All groups share one centre, and each spreads out both ways along 8 directions, with some noise.
In the rows, 128 means zero.
Some rows, each with its group after it:
[115 147 142 213 206 160 167 152 201 102 155  91 171] -> (3)
[ 72 134  66 135 153 118 165 110  58 108 136  85 112] -> (4)
[119 125 126 118  98 121 159 119  77  65 118 152 127] -> (4)
[124 195 134 134 210 116 164  84 124 161 146 147 155] -> (3)
[188 145 134 139 154 129 117 133 124  85 155 151 102] -> (0)
[ 92 117 155 143  66 140 167 106 127 106 110 121 117] -> (2)
[121 142 161 134 131 135 154 150 129  82 150 143 131] -> (4)
[119 139 127 111 148 157 132 110  93 139 156 122 149] -> (0)
[127  76 155 121  80 166  85 138 104 105 188  96 137] -> (3)
[140 143 117 121 145 155 104 113 131 146 130 119  95] -> (1)
[132  97 112 153 162 200 119 139 145 110 163 128 128] -> (3)
[121 102 151 155 140 136  89  97 172 163 153  74 128] -> (2)
[120 129 131 160 153 139 125 119 167 140 147 116  90] -> (1)
[ 78 124 196 173 116 111 147 158 165  61 199  99 129] -> (4)
[ 83  87 117 166 161 114 118 118 199 146 143 125 116] -> (2)
[151 169 116 152 119 145 150 120  95 109 131  84 150] -> (1)
[102 118 154 142 112 125 133 136 138 123 144  96 124] -> (3)
[107 124 155 142 115 148 160 120 146 100 111 140 159] -> (4)
[179 143 140 103 134 170 124 130 112  98 103 167 143] -> (4)
[117 138 149 132 141 137 125 127 124 138 162  87 141] -> (0)
[105 137 170 155 120  70 155 107 161 108 152 158  89] -> (3)
[118 146 143 139 119 110 165 114 112  92 123 139 148] -> (3)
[ 86 145 153  79 125 144 140 145  61 145 183 122 136] -> (0)
[ 99 151 134 117 120 144 154 145 107 136 114 102 119] -> (2)
[134 185 126 121 202 201 135 140 117  98 164 132 153] -> (1)
[163 136 134 148 168 161 114 125 141 124 154 107 160] -> (4)
[158 145 111 142 124 126 138 119 113 108 129 152  69] -> (1)
[ 88  94 170 154 102 117 108 108 177 148 150  87  96] -> (2)
[108 134 143 132  62 110 124 106 134  97 140 142  33] -> (1)
[130 126  97 139 139 150 157  94 112 102  85 149 148] -> (0)
[141 161 142 143 155 159 126 134 144  86 180 148  86] -> (1)
[122 116  99 114 137 115 140  64 125 150  86 198  69] -> (3)
[137 126 131 169 143 135 106 113 172 154 152  94  89] -> (1)
[ 50 117 164 130 107 130 164  85 121 130 113  94 120] -> (2)
[135 114 132 143 142 179 124  95 154 100  96 125 176] -> (4)
[110 102 156 169 151 134 102 101 188 147 165  89 125] -> (2)
[107 120 201 166  82  86 171 164 137  18 205 164 110] -> (2)
[149 109 119 169 133 129 128 102 153 120 133 141 107] -> (1)
[161 130 137 164 127 104 124  92 154 121 115 117 152] -> (3)
[107 134 135 127 133 140 127 149 133 135 130  87 118] -> (3)
[134 139 161 160 114 129 133 194 160  97 183 116 114] -> (2)
[131 216 114 125 216 146 159 146 114 120 105  96  96] -> (0)
[136 157 126 148 124 161 137 105 121  95 142 111 146] -> (1)
[106 167 153  62 127 121 120  90  44 134 175 125 103] -> (0)
[102 109 198 165  71 123 117 125 170 117 173  78 103] -> (2)
[128 118 148 134 109 132 166 149 101  63 160 171 139] -> (0)
[121  78 135 147 132 171 105  83 141 162 175 112 195] -> (0)
[201  97 101 190 145 151 117 140 188  97  91 141 124] -> (0)
[120 131 141 145 138 138 146 132 126  90 150 120 138] -> (4)
[127 131  37 187 245 169 192  92 139 129 129 205  99] -> (4)

New rows. What belongs after each?
[ 93  86 160 105  68 132 102 109  96 158 167  95 160] -> (0)
[133 103 158 146 137 118 100 108 153 122 168 109 122] -> (2)
[118 109 100 127 110 138 151  89  78  53  96 145 143] -> (4)
[124  98 151 141 104 156 116 162 127  90 170  99 127] -> (3)
[149  80 112  92  77  76 133 124  60 165  64 117 128] -> (1)
[110 134 143 141  79 114 129 117 120 132 130  70 117] -> (1)
[103 133 134 126 101 119 154 154 117 111  98 111 114] -> (0)
[ 99  80 110 164 113 126 154  81 147 135  83 133 137] -> (1)
[104 126 142 155 104 119 134 119 143 137 138  86 112] -> (1)
[131 109 113 177 108 130 148 164 168  83 138 149 155] -> (2)
[102 103 123 166  70 100 170  91 141  87  58 126 154] -> (3)
[148 121 104 136 137 109 193 135  76  96  94 167 141] -> (1)
[153 107 115 145 128 143 126  95 120  90 127 151 134] -> (4)
[128 140 164 169 104  89 140 135 158 102 126  76 153] -> (3)
[107 138 135 109 145 132 165 108  86  98 123 159 103] -> (2)
[141 122  70  91 206 154 103  71  95 179  82 133 125] -> (2)
[119 106 172 124  52 112 108  98 106 125 128  71 142] -> (2)
[202 149 140 100 130 152 123 122  77  90 147 189  50] -> (2)
[ 79 114 157 119 126 122 159 148 119 114 134 118 145] -> (1)
[164 100 123 143  84 102 127 102  87  74 155 146 138] -> (4)
[ 30 122 167 150 121 121 191  96 131  97 129 103 155] -> (2)
[114 114 120 137 104 124 131 133 126 120 121 110 155] -> (2)
[113  99 124 150 142 137 126  90 157 134 124 137 116] -> (2)
[151 129 169  84  83 176  89 107 132 167  52  91 180] -> (4)
[ 34 133 178 168 147 135 185 155 157  25 170 108 126] -> (4)
[ 95 136 153 149 118 114 149 130 143 100 126  98 116] -> (0)
[ 92 131 144 127 140 154 140 127 141 102 108 118 121] -> (4)
[104 123 117 125 150 152 155 119 117 129 105 131 146] -> (1)
[ 68 136 156 130 134 158 142 129 131 128 138  64 197] -> (1)
[157 139 145 112 127 141 111 151  94 118 165 115 138] -> (0)
[117 141 111  90  95 139 147 114  46  86  87 105 163] -> (4)
[119 109 136  99 121 158 102 165 104 127 167 125  64] -> (3)
[137 201 123 153 154 176 180 132  93  56 155 127 160] -> (1)
[109 148 158 134 136 156 170 142 145 123 115 133 159] -> (4)
[ 97 126 167 158  93 164 135 108 158 155 129  70 109] -> (2)
[ 91 169 151 123 140 164 206 113  80  87 118 137 133] -> (2)
[126 120 167 166  84 123 161 146 145  55 163 163 102] -> (2)
[ 94 134 140 148 149 140 163 102 128 101 152 140 140] -> (0)
[ 89 112 140 130  89 109 155 118 113  77 128 148 101] -> (4)
[153  92 139 119 204 183  97 124 157 102 163 188 158] -> (1)
[127 149 110 118 157 155 143 129 113 152 111 125 128] -> (4)
[134  97 202 135  43 137 108 103 152  96 110  87 208] -> (4)
[ 90 117 139 108  87 162 120 162  94 135 125  43 148] -> (3)
[138 137 106 161 119 144 175 154 110  68 124 126 227] -> (2)
[124 116 124 143  79 144 164 125 128  94 106 169  96] -> (2)
[ 49  88 142 164 131 111 177 121 179 123 123 155  82] -> (1)
[125 125 130 136 132 145 122 117 104  81 141  88 160] -> (4)
[165 103 104 145 108 125 122  91 106 148 124 128 155] -> (4)
[131 130 126 110 144 177 107 102 134 103 135 164 111] -> (1)
[137  95 105 166 125 155 151 152 159  70  94 157  82] -> (3)
[159 138 101 118 206 182 127 128 117 128 127 159 144] -> (1)
[140 137 116 103 179 162 122 138 102 155 120 109 161] -> (1)
[122 127 108 160 137 140 143 159 156 115 134 119 161] -> (2)
[ 80 126 151 134 160 187 143 119 169  81  86 120 153] -> (4)
[131 109  93 115 174 199 129  98  95 173 143 144 181] -> (0)
[130 148 108 115 118 134 151 122  63 131 112  97 169] -> (4)
[161 141 161 121 113 161 110 127 111 112 125  74 210] -> (4)
[185 147 121 102 173 135  89 142  95 133 159 114 135] -> (2)
[137 142  80 117 150 150 178 130  82  88  90 188 136] -> (2)
[120 108  82 122 149 206 138 108  96 129 100 120 166] -> (3)
[177 105 122 166 169 143  79 109 177 161 174 124 102] -> (4)
[144 132 124 138 137 131 115 124 100 109 162  86 148] -> (4)
[150 112 151 160  78 133 129 148 160  96 151 150  84] -> (2)
[175 125 128  97 109 148  91  88  92 151 110 124  85] -> (2)
[171 133 138 149 136 137 125 131 131 137 159 126 151] -> (4)
[139 119 137 123 124  79  90 178 122 104 178  96 161] -> (2)
[126 122 124 137 114 133 133 108 125 114 101 116 137] -> (0)
[ 78 105 180 131  97 142 130 116 184 111 101 123 116] -> (4)
[115 167 145 110 138 121 137 126  93 150 138  95 144] -> (3)
